All rows are made from the same 9 directions, up to rounding. Whole rows:
array([[-0.17, -0.05,  0.02, -0.18, -0.06, -0.38,  0.19,  0.11, -0.30,
         0.39,  0.32,  0.08, -0.20, -0.20, -0.03,  0.42,  0.02, -0.09,
         0.07,  0.32, -0.07],
       [-0.04, -0.05, -0.02,  0.01,  0.25,  0.13, -0.19, -0.04,  0.01,
         0.21, -0.03,  0.17,  0.21, -0.11, -0.14, -0.25, -0.15, -0.25,
         0.29, -0.15, -0.35],
       [-0.05,  0.08, -0.12,  0.18,  0.16,  0.08, -0.28, -0.02, -0.11,
        -0.02, -0.17,  0.14,  0.26, -0.30, -0.27, -0.15,  0.18, -0.33,
         0.17, -0.21, -0.26],
       [-0.07,  0.03,  0.31, -0.08,  0.09,  0.02, -0.05,  0.10,  0.33,
        -0.22, -0.19, -0.21, -0.20,  0.15,  0.05, -0.24,  0.27,  0.32,
         0.00,  0.11, -0.05],
       [ 0.18,  0.07, -0.26,  0.17, -0.50, -0.04, -0.02, -0.19, -0.10,
        -0.61, -0.10,  0.15,  0.15, -0.13, -0.01,  0.26,  0.23, -0.33,
        -0.39, -0.35,  0.25],
       [ 0.02,  0.25, -0.20,  0.00, -0.03, -0.11,  0.29, -0.04, -0.22,
         0.32,  0.17, -0.11, -0.05,  0.13, -0.15,  0.35, -0.23, -0.08,
         0.10,  0.17,  0.01],
       [-0.05, -0.49, -0.25,  0.12,  0.06,  0.30, -0.13, -0.14,  0.46,
        -0.22, -0.22, -0.15,  0.02,  0.19,  0.25, -0.26, -0.23,  0.24,
         0.12,  0.06,  0.27],
       [-0.08, -0.10,  0.44, -0.31, -0.15, -0.51, -0.06,  0.16, -0.29,
        -0.07,  0.37,  0.31, -0.17, -0.34,  0.12,  0.38,  0.51, -0.37,
        -0.26,  0.07, -0.27],
       [ 0.18,  0.23,  0.28, -0.13, -0.25, -0.04,  0.18, -0.02,  0.03,
        -0.27,  0.08,  0.18,  0.09,  0.15, -0.08, -0.12,  0.04, -0.24,
        -0.10, -0.39, -0.27],
       [ 0.06, -0.01, -0.05, -0.02, -0.46, -0.13,  0.41,  0.04, -0.19,
        -0.09,  0.21,  0.24,  0.10, -0.07, -0.10,  0.06, -0.11, -0.16,
        -0.01, -0.29,  0.01],
       [-0.16,  0.03,  0.04, -0.03,  0.06, -0.01, -0.17,  0.03,  0.02,
         0.14, -0.17,  0.20,  0.05, -0.30, -0.23, -0.27,  0.06, -0.04,
         0.23, -0.11, -0.28]])

Rows cut short, each followed by the rest of it:
[-0.01, -0.33, -0.15,  0.05,  0.65,  0.24, -0.61, -0.22,  0.20,  0.17,
 -0.07, -0.08,  0.12,  0.08,  0.26,  0.03, -0.15]
[-0.27,  0.12,  0.24, -0.14]
[ 0.10,  0.31,  0.18,  0.03,  0.00, -0.02,  0.37,  0.26, -0.28,  0.23,
  0.18, -0.25, -0.11,  0.17,  0.00,  0.06, -0.01]
[ 0.44, -0.17,  0.13,  0.29]
[-0.12, -0.41, -0.20,  0.08,  0.07,  0.03, -0.01,  0.03,  0.04,  0.09,
  0.06, -0.11, -0.06, -0.03,  0.22,  0.08, -0.11]
[0.20, 0.04, 0.26, 0.31]
[ 0.07,  0.22,  0.37, -0.21,  0.12,  0.01,  0.00,  0.02,  0.16,  0.03,
  0.00, -0.02, -0.09,  0.23, -0.01, -0.18,  0.00]
[ 0.05,  0.02, -0.04, -0.30]
[-0.01,  0.07,  0.07, -0.01,  0.12, -0.01, -0.03,  0.07, -0.15,  0.20,
  0.07,  0.11,  0.10, -0.12, -0.12, -0.09, -0.02]
[-0.12,  0.11, -0.08, -0.19]
[-0.08,  0.28,  0.07,  0.07,  0.10, -0.13,  0.00,  0.10,  0.04, -0.14,
 -0.15, -0.38, -0.23,  0.07, -0.12,  0.18,  0.44]
[ 0.19, -0.05,  0.30,  0.05]
[-0.12, -0.19, -0.20, -0.03,  0.04,  0.01, -0.21, -0.19,  0.18,  0.01,
 -0.12,  0.17,  0.07, -0.12, -0.08, -0.04, -0.10]
[-0.29,  0.25, -0.04, -0.25]
[-0.09,  0.27,  0.24, -0.22, -0.11, -0.24,  0.41,  0.11,  0.17,  0.08,
  0.05, -0.31, -0.41,  0.33, -0.08,  0.16,  0.08]
[ 0.34,  0.09,  0.33, -0.07]
[-0.17, -0.26, -0.04, -0.04,  0.35, -0.16, -0.20,  0.02, -0.05,  0.21,
  0.15, -0.12, -0.13, -0.08,  0.14,  0.33,  0.15]
[-0.15,  0.11,  0.44, -0.08]
[ 0.06, -0.16, -0.18,  0.09, -0.06, -0.13,  0.16, -0.05, -0.22, -0.08,
  0.34,  0.10,  0.20,  0.01, -0.01,  0.35,  0.00]
[-0.59,  0.09, -0.08, -0.15]
[ 0.04, -0.27,  0.01,  0.02,  0.26,  0.14, -0.05,  0.07, -0.03,  0.22,
  0.15, -0.16, -0.03,  0.14,  0.34,  0.02, -0.20]
[ 0.27, -0.10,  0.25,  0.31]
[ 0.02,  0.03,  0.15,  0.00, -0.06,  0.25,  0.00,  0.12,  0.01,  0.13,
 -0.15,  0.25,  0.17, -0.16, -0.10, -0.64, -0.24]
[ 0.33,  0.07, -0.38,  0.01]
[ 0.05,  0.04,  0.01, -0.02,  0.06,  0.06, -0.07, -0.06,  0.13, -0.06,
 -0.08, -0.18, -0.12,  0.18,  0.14,  0.07, -0.01]
[ 0.19, -0.15,  0.15,  0.18]
[ 0.12, -0.09,  0.32, -0.19,  0.36,  0.03, -0.11, -0.05,  0.17,  0.02,
  0.23, -0.05,  0.00,  0.36,  0.23,  0.03, -0.05]
[-0.27,  0.03,  0.08, -0.35]
[ 0.01,  0.23, -0.13,  0.06,  0.09,  0.01,  0.09, -0.03, -0.12,  0.21,
  0.02, -0.08,  0.04,  0.05, -0.18,  0.09, -0.12]
[-0.07,  0.13,  0.05, -0.07]
[-0.36, -0.17, -0.15, -0.11, -0.31, -0.14,  0.22, -0.01,  0.33,  0.05,
 -0.23,  0.14, -0.14, -0.19, -0.33, -0.28, -0.10]
[ 0.13,  0.54, -0.01, -0.26]
[ 0.21,  0.43,  0.31, -0.03,  0.19,  0.25, -0.17,  0.09, -0.28,  0.33,
 -0.04,  0.28,  0.27, -0.13, -0.15, -0.48, -0.21]
[ 0.08, -0.12, -0.42, -0.17]
[-0.25, -0.33, -0.31,  0.07,  0.09, -0.10, -0.17,  0.06, -0.15,  0.34,
 -0.03, -0.12, -0.23, -0.34,  0.19,  0.29,  0.00]
[ 0.40, -0.08,  0.52,  0.52]
[-0.08,  0.04, -0.12,  0.12, -0.02, -0.06, -0.32, -0.09,  0.05, -0.31,
 -0.26,  0.06,  0.06, -0.28, -0.16,  0.05,  0.40]
[-0.28, -0.01, -0.08, -0.13]
[ 0.28,  0.37, -0.05,  0.11, -0.05,  0.19,  0.11, -0.04, -0.25,  0.09,
  0.04,  0.01,  0.19,  0.13, -0.06, -0.01, -0.24]
[ 0.02, -0.22, -0.24,  0.17]
[-0.20, -0.65, -0.04, -0.14,  0.06,  0.05, -0.25, -0.02,  0.20,  0.17,
 -0.01,  0.24, -0.06, -0.24,  0.31, -0.21, -0.24]
[0.18, 0.09, 0.12, 0.11]
[-0.07,  0.10,  0.07, -0.15,  0.14, -0.03, -0.07, -0.01,  0.06,  0.29,
 -0.06, -0.08, -0.21,  0.04,  0.03,  0.03, -0.11]
[0.26, 0.01, 0.26, 0.02]
[ 0.08, -0.23,  0.01,  0.05,  0.13,  0.00,  0.09,  0.05, -0.08, -0.02,
  0.29, -0.10,  0.06,  0.17,  0.22,  0.18, -0.01]
[-0.15, -0.03,  0.10,  0.07]
[-0.17, -0.18, -0.32,  0.19, -0.26, -0.14, -0.08,  0.07, -0.32, -0.01,
 -0.07,  0.23,  0.09, -0.60, -0.13,  0.11,  0.19]
[-0.05, -0.04, -0.06,  0.24]
[ 0.29,  0.06,  0.32, -0.06,  0.00,  0.01,  0.05, -0.06,  0.08, -0.47,
  0.22,  0.04,  0.17,  0.36,  0.13,  0.05,  0.18]
[-0.51, -0.17, -0.31, -0.31]
[-0.05,  0.25,  0.20, -0.05, -0.05, -0.28,  0.06,  0.06, -0.03, -0.25,
  0.04, -0.03, -0.06, -0.03, -0.24,  0.19,  0.50]
[-0.38,  0.08, -0.02, -0.42]
[ 0.03,  0.04,  0.45, -0.35,  0.03, -0.16,  0.07,  0.09, -0.06,  0.25,
  0.27,  0.20, -0.12,  0.06,  0.11, -0.02, -0.09]
[-0.03, -0.05,  0.00, -0.28]
[ 0.00, -0.14,  0.15,  0.03,  0.71,  0.32, -0.58,  0.03,  0.12,  0.28,
 -0.15, -0.16,  0.04,  0.03,  0.26, -0.29, -0.05]
[ 0.26, -0.04,  0.23,  0.04]
[ 0.16,  0.06,  0.06,  0.01,  0.03,  0.00,  0.09,  0.17, -0.56,  0.43,
  0.34,  0.12,  0.08, -0.15,  0.18,  0.17, -0.20]
[ 0.17, -0.34,  0.02,  0.37]
[ 0.22,  0.41,  0.18, -0.15,  0.32,  0.12, -0.19, -0.12, -0.09,  0.34,
  0.05,  0.00,  0.02,  0.23,  0.04,  0.05, -0.26]
[-0.06, -0.17,  0.01, -0.16]
[ 0.10, -0.17, -0.11,  0.23,  0.26,  0.23, -0.32,  0.04, -0.19,  0.02,
 -0.02, -0.08,  0.16, -0.12,  0.26, -0.02,  0.03]
[ 0.14, -0.28,  0.05,  0.41]
[ 0.04, -0.42, -0.14,  0.00,  0.15,  0.09,  0.02,  0.05, -0.25,  0.42,
  0.35,  0.08,  0.08, -0.02,  0.36,  0.13, -0.43]
[ 0.11, -0.08,  0.17,  0.34]
[ 0.06,  0.09,  0.05,  0.11, -0.24, -0.01,  0.67,  0.23, -0.03, -0.10,
  0.18, -0.33, -0.08,  0.36, -0.03, -0.01, -0.04]
[0.36, 0.06, 0.04, 0.26]
[ 0.13,  0.04,  0.02, -0.08,  0.10,  0.09,  0.26,  0.02, -0.12,  0.39,
  0.26, -0.07,  0.00,  0.29,  0.12,  0.05, -0.47]
[0.15, 0.02, 0.09, 0.10]
[-0.25, -0.11,  0.33, -0.15,  0.18, -0.14,  0.04,  0.21,  0.28,  0.02,
 -0.06, -0.21, -0.30,  0.05,  0.00, -0.18,  0.29]
[ 0.32,  0.24,  0.31, -0.19]
[ 0.03,  0.21, -0.06,  0.23, -0.05,  0.09,  0.04,  0.30, -0.58,  0.37,
 -0.02,  0.01,  0.06, -0.42, -0.04, -0.10,  0.00]
[ 0.60, -0.32, -0.01,  0.62]
[-0.37, -0.54,  0.06, -0.24, -0.09, -0.16, -0.23,  0.01,  0.45, -0.06,
 -0.23,  0.03, -0.42, -0.22,  0.24, -0.10,  0.14]
[0.45, 0.06, 0.38, 0.14]
[ 0.19,  0.14, -0.20,  0.23, -0.03,  0.10, -0.03, -0.12, -0.12, -0.27,
 -0.01, -0.07,  0.22,  0.08, -0.03,  0.17,  0.08]
[-0.30, -0.15, -0.18,  0.09]
[-0.06, -0.18,  0.46, -0.27,  0.05, -0.24,  0.45,  0.32, -0.16,  0.34,
  0.54,  0.05, -0.12,  0.13,  0.12,  0.00, -0.07]
[ 0.05,  0.18,  0.13, -0.24]
[-0.10, -0.40,  0.12,  0.00, -0.03, -0.15,  0.14,  0.19,  0.02, -0.16,
  0.21, -0.13, -0.14,  0.02,  0.26,  0.12,  0.24]
[ 0.13, -0.05,  0.22,  0.18]
[ 0.10,  0.18, -0.40,  0.26,  0.09,  0.08,  0.02, -0.18, -0.10, -0.07,
 -0.01, -0.18,  0.19,  0.15, -0.16,  0.30, -0.05]
[-0.39,  0.09, -0.01, -0.02]
[-0.21, -0.37,  0.08,  0.03, -0.28, -0.26, -0.04,  0.15,  0.20, -0.59,
 -0.13, -0.18, -0.32, -0.19,  0.23,  0.17,  0.67]
[ 0.29, -0.26,  0.26,  0.37]
[ 0.28,  0.07,  0.18,  0.01, -0.16,  0.13,  0.04,  0.08, -0.27, -0.06,
  0.14,  0.13,  0.11,  0.01,  0.25, -0.07, -0.10]
[ 0.21, -0.51, -0.25,  0.40]
[-0.12,  0.04,  0.56, -0.22, -0.09, -0.24,  0.17,  0.38, -0.25,  0.19,
  0.21,  0.31, -0.04, -0.34, -0.14, -0.32,  0.25]
[ 0.09,  0.08, -0.17, -0.33]
[-0.11, -0.05, -0.14,  0.13,  0.13,  0.17, -0.34, -0.13,  0.39, -0.30,
 -0.45, -0.15, -0.02, -0.02, -0.07, -0.23,  0.19]
[ 0.10,  0.11,  0.03, -0.01]
[-0.09, -0.09, -0.38, -0.08, -0.45, -0.03,  0.11, -0.24,  0.17,  0.01,
 -0.18,  0.17, -0.12, -0.09, -0.05,  0.06, -0.37]
[ 0.14,  0.04, -0.03,  0.22]
[ 0.09,  0.10, -0.16,  0.09, -0.22,  0.11,  0.09, -0.19,  0.34, -0.47,
 -0.23, -0.15,  0.01,  0.28, -0.06, -0.03,  0.02]
[-0.05, -0.01, -0.15,  0.04]
[ 0.16,  0.49,  0.35, -0.38, -0.02,  0.18, -0.35, -0.25,  0.35,  0.09,
 -0.41,  0.22, -0.16,  0.13, -0.01, -0.40, -0.29]
[ 0.31, -0.26, -0.22, -0.17]
[-0.18,  0.22, -0.22,  0.06, -0.13, -0.16,  0.08,  0.00, -0.09,  0.12,
 -0.15, -0.03, -0.09, -0.22, -0.34,  0.12,  0.11]
[ 0.01,  0.19,  0.10, -0.06]
[-0.25, -0.37,  0.10, -0.35,  0.01, -0.10, -0.44, -0.17,  0.40,  0.06,
 -0.21,  0.34, -0.20, -0.27,  0.12, -0.18, -0.05]
[-0.02,  0.12,  0.09, -0.28]
[ 0.14,  0.34,  0.04, -0.02,  0.03,  0.09, -0.07, -0.09, -0.06,  0.07,
 -0.08,  0.03,  0.06,  0.08, -0.09, -0.03, -0.10]
[-0.02, -0.12, -0.13, -0.05]
[-0.17, -0.59,  0.03,  0.15,  0.29,  0.06, -0.11,  0.17,  0.15, -0.17,
  0.08, -0.10,  0.11, -0.06,  0.16, -0.20,  0.25]
[-0.09,  0.28,  0.10, -0.09]
[ 0.06,  0.45,  0.24, -0.22, -0.14, -0.24,  0.39,  0.12, -0.24,  0.31,
  0.23, -0.02, -0.19,  0.13, -0.15,  0.21, -0.07]
[ 0.11, -0.06,  0.08, -0.10]
[ 0.43,  0.43,  0.41, -0.19,  0.30,  0.21, -0.39, -0.15, -0.10,  0.08,
  0.05,  0.06,  0.05,  0.28,  0.30,  0.03, -0.13]
[-0.02, -0.61, -0.14,  0.02]
[ 0.08,  0.11, -0.04,  0.16,  0.28,  0.06,  0.09,  0.11, -0.22,  0.17,
  0.17, -0.26,  0.08,  0.15,  0.01,  0.16,  0.02]
[-0.02,  0.02,  0.16,  0.07]
